There are 3 ways to turn a row about zero (a turn may also mirror it). The second row of each pair is the first, turned, with some noise. The first 27 pairs use one turn. New pairs use 3 turns, one after the other, and a turn may come again.
Known pairs, each followed by its turns in order:
[-1.41 -5.09 -3.63 -0.82  2.89 -0.32  0.24 -1.41]
[-2.39  1.38 -4.40 -2.55  1.66 -2.98  2.44  0.38]  Fut

[-4.28  2.98  2.10 -3.86 -2.14  0.12  1.77  1.39]
[-2.26  4.19  1.02 -1.19 -4.45  0.13 -1.16 -3.51]  laro

[-0.29 -0.11 -0.43  1.35  0.14 -0.05 -4.72  0.51]
[ 3.08 -0.17 -1.74  2.24 -1.16 -1.95  0.78 -0.95]  Fut

[-2.86  0.04  0.45  1.13  3.10  0.90 -0.55 -0.04]
[-1.93  1.98  1.99 -0.73  0.23 -1.97  0.22  2.13]  suto

[ 2.48  3.82  2.66  1.20 -2.64  5.09  0.68 -1.89]
[ 2.43 -1.12 -2.35  4.76 -3.67 -2.64  3.62  0.70]  suto

[-1.07  1.08 -1.77  0.56  1.22 -0.37  3.13 -0.08]
[-2.81  1.08 -1.11 -1.21 -0.40  2.08 -0.99 -1.27]  Fut

[ 0.25 -1.57  1.50  1.71  2.31 -0.90 -1.23  0.20]
[-1.58  0.90 -0.35  0.39  2.32 -0.33  0.04  2.51]  suto

[ 2.27 -0.05 -0.18  1.59  3.40  1.53 -0.56 -0.53]
[-1.00  0.87 -1.97  0.48  1.86 -3.43  0.32  0.87]  suto

[-1.42 -1.15 -0.79 -0.85  0.18  0.38  5.09 -0.28]
[ 3.73  1.97  1.10 -2.10 -1.54 -0.75 -2.34  0.19]  suto

[-1.94  0.16  0.04 -1.22  0.07  0.92  0.36 -1.84]
[-0.89 -0.05 -0.98  1.62 -2.10 -0.75 -0.57 -1.34]  laro

[ 1.03  2.49  1.07 -0.49  2.57  0.59 -2.21 -0.06]
[1.11 2.22 1.90 2.82 0.63 0.29 1.02 0.61]  laro

[-2.44  0.06 -4.07  3.07 -0.42 -0.02  0.21 -1.70]
[ 2.09 -3.46 -2.81  0.30 -1.37  2.99  0.17 -0.94]  laro

[-0.76 -0.70  3.62  1.31 -2.47  0.37  0.92 -1.23]
[ 2.68 -0.97  2.12 -1.10  1.83  2.24  1.42  0.68]  Fut

[ 2.22 -2.42  0.54 -1.30  0.35  0.42  2.24  3.11]
[ 2.67  3.23 -1.43 -0.05  1.80  0.95  0.00 -1.91]  suto

[ 2.76 -0.28  5.09 -1.04 -3.15 -1.41 -0.27 -0.07]
[ 2.74 -1.34 -1.12  4.65  1.53  3.90  0.42  0.93]  suto

[-3.98 -0.17  0.21 -0.40  0.72  1.42  1.51 -0.74]
[-0.68  0.21 -1.51  0.62 -4.14 -0.45 -1.16  0.04]  laro

[ 2.80 -0.45  0.99 -0.68  2.36  0.15  2.74  1.35]
[-1.93  3.35  1.97 -0.02  1.16 -0.05 -1.06  1.44]  Fut

[ 3.11  4.77 -2.38  0.14 -0.09  0.04  1.04  0.69]
[-2.16  0.61  2.77  1.51 -3.52  0.34 -2.32 -2.51]  Fut

[ 0.26 -5.09 -1.18  2.25  3.53 -0.32  0.09  1.88]
[ 0.30  5.17 -3.13 -0.93  0.98 -1.34  1.60  1.54]  Fut

[ 0.75 -1.17  0.70  0.93 -1.96 -0.30 -0.28 -0.33]
[ 1.48 -0.03  1.05 -1.25 -0.46 -0.36  1.37  0.56]  Fut

[ 1.52 -0.73 -0.57 -0.71  0.77  0.70  1.08 -1.54]
[ 1.67 -0.55 -0.44 -0.31  0.70 -1.84 -0.56 -0.07]  suto

[ 0.49  5.09  1.05 -0.16 -2.53  3.46  2.79 -0.06]
[-0.39  3.40 -0.94 -1.29 -2.78 -0.12  5.29 -1.80]  laro

[ 0.99  0.67 -1.81 -0.97 -4.40  0.72  3.28 -0.73]
[ 3.73 -1.63 -1.43 -0.79 -3.73  0.91 -0.31 -2.25]  suto

[-3.42 -5.09  1.18 -0.77  0.22  0.89  0.16 -0.60]
[-3.17 -2.60 -0.90  0.56 -2.14 -1.66 -3.47  1.78]  laro

[-0.07 -1.08  0.22  2.92 -0.11  5.09  0.37  1.02]
[-1.16 -2.31 -0.14 -0.14 -2.64  0.33  3.69  3.14]  laro

[ 0.49  0.43  0.73 -0.61 -0.37  0.45 -0.14  0.55]
[-0.11 -0.47  1.05  0.81 -0.10  0.11 -0.52  0.81]  Fut

[-0.49  0.36 -2.13 -2.45  2.57  0.15 -1.55 -0.23]
[ 1.59 -0.74  2.12  2.58 -0.73 -0.90 -0.98 -1.48]  laro

New pairs, each followed by its turns in order:
[ 0.69 -0.93  1.23  0.57 -0.35 -1.34 -0.38  0.08]
[-1.25  0.52  0.12 -1.56  0.27 -0.68  0.02  0.94]  suto laro laro

[ 4.68  2.91 -3.84 -0.09 -0.30 -1.58 -1.11 -1.86]
[ 3.13 -1.42 -0.45  0.31  6.23 -0.90 -1.09 -0.57]  Fut Fut suto

[-4.16 -0.77  1.35 -0.08  4.18  0.53  2.92  0.13]
[ 2.28 -2.57 -3.24  0.48 -2.98  3.40  0.20 -0.68]  Fut Fut laro

[-1.22  0.27 -5.09 -1.43  2.30 -0.61 -0.14  1.53]
[ 3.20 -1.38  3.92 -0.26  0.60  2.00  2.05 -0.70]  Fut suto suto

[ 0.17  1.52 -0.56  1.83 -0.75  0.20 -2.63  1.90]
[-2.13  0.03 -0.75 -1.54 -2.24 -0.57  2.25  0.65]  Fut suto Fut

[-0.14 -0.28  0.01 -1.49 -1.83 -0.83  1.20  1.71]
[-2.28  1.32 -0.19  0.81 -0.84 -0.34 -1.40  0.25]  Fut laro laro

[ 0.57  1.08  0.52 -1.08 -1.46  0.49 -0.50  0.46]
[-0.90  1.53  1.48 -0.29  0.22  0.25  0.52 -0.54]  Fut laro suto

[-0.79 -0.68 -0.74 -0.38  4.35 -1.55 -0.86  1.01]
[ 2.04 -2.67  0.02  2.47  1.80  1.49  0.04  1.17]  suto Fut laro

[-1.64 -0.06 -0.13 -2.36 -0.41 -1.11 -0.84  0.13]
[ 0.35  2.55  0.84 -0.14  0.21  1.17 -0.73  0.84]  suto suto Fut

[ 0.22  1.96 -0.16  0.36  0.95 -0.77  2.94  0.41]
[-1.28  0.43  1.54 -0.81  2.12  0.00 -1.06 -1.58]  laro laro Fut

[ 0.02  1.19 -1.05 -3.29  1.11 -1.02 -2.62  2.35]
[-0.67  0.88 -0.91  3.36  2.17 -1.08  2.91  1.93]  Fut laro Fut

[ 4.60  0.85 -0.77  0.18 -0.71 -0.42  0.47  0.31]
[-0.59  2.73  0.21 -1.29  0.83 -2.22  2.50  0.28]  suto laro Fut

[-0.16  0.42  0.18  0.16  1.95 -0.11 -1.42  1.22]
[-1.55  1.34  0.42 -0.61 -0.29  1.77 -0.63  0.18]  suto suto laro

[ 2.31  0.80  0.01 -1.72 -2.04 -1.05 -1.73  1.48]
[-1.36  1.73  3.15  0.67  0.70 -1.98  0.49 -0.29]  Fut laro suto

[ 2.02  0.15 -1.61 -1.54 -0.56  3.21  0.59  1.71]
[-2.27  1.16  0.79 -1.46 -1.84  0.60  3.14 -0.81]  Fut suto laro

[-1.91 -2.21 -3.64 -1.59 -0.94  2.35  0.28 -0.12]
[ 1.74 -2.55  1.35  3.36  0.30  0.11  1.57 -2.81]  Fut suto suto

[-0.45  0.46  0.69  0.13 -5.09  5.09  0.95  0.09]
[ 1.79 -1.02  1.87 -1.70 -0.10 -0.54 -5.96 -3.09]  suto laro suto

[ 1.31 -0.38 -0.05  4.34  0.75  0.40 -3.92 -1.04]
[ 2.61  2.79 -1.29  0.38  0.87  4.18  0.56 -1.76]  laro laro suto

[-0.34  1.22  0.67  0.50 -2.50 -1.65 -5.09  0.31]
[-0.06  1.73 -2.88 -1.44 -3.38  3.45  1.52  0.47]  laro laro suto

[-4.34 -0.21  0.70  1.20 -0.97 -0.79 -0.39 -0.24]
[ 0.10  2.05 -1.90 -0.87 -0.22 -0.38  3.61  0.97]  suto suto laro

[ 0.75 -3.69  0.13 -1.23 -0.59  2.52 -0.40 -4.01]
[-0.28 -1.21 -0.31 -1.95  3.67 -0.30  3.55 -2.60]  laro laro suto

[ 0.93 -0.71  2.55  0.52 -0.36  2.11  3.98  0.01]
[ 1.54  0.93  2.46  0.10 -1.00  3.18 -2.28 -2.25]  Fut suto Fut

[-3.37 -2.84 -0.68  0.66  1.89  0.36 -4.13 -3.58]
[-0.72  1.89 -2.43  1.81 -0.82  0.65  3.99  4.87]  laro laro Fut

[ 1.21  1.49  1.48 -0.68  2.69 -0.58 -1.44 -4.61]
[-3.55  3.08  0.63 -0.17  3.07  2.07 -0.48  0.44]  Fut suto suto

[-0.09  5.09  3.10  2.45  0.01  0.42 -0.81 -2.30]
[-3.41 -0.38 -3.86  1.58 -3.21  1.51  2.91  0.06]  laro Fut laro

[-2.57  5.09 -1.44  1.96  5.09 -3.16 -0.43 -0.34]
[ 0.93  0.37 -3.74 -6.20  2.00 -0.34 -0.76  4.05]  Fut suto Fut

[-0.54 -2.16 -0.07  4.83  1.62  0.73 -4.89  1.30]
[-1.37  2.94  0.88  1.68 -4.16  5.02 -0.49 -0.28]  laro Fut Fut

[-2.68 -0.84 -1.36  0.22 -0.05  0.62 -0.29  0.00]
[-0.95 -0.63  2.01  0.36 -0.01 -0.27 -0.98  1.90]  suto Fut laro

[ 1.06  0.54  1.35 -0.54  0.21 -1.61 -0.40 -0.11]
[-0.35  0.32 -1.84  1.24 -0.62 -0.65  0.74  0.28]  laro laro suto

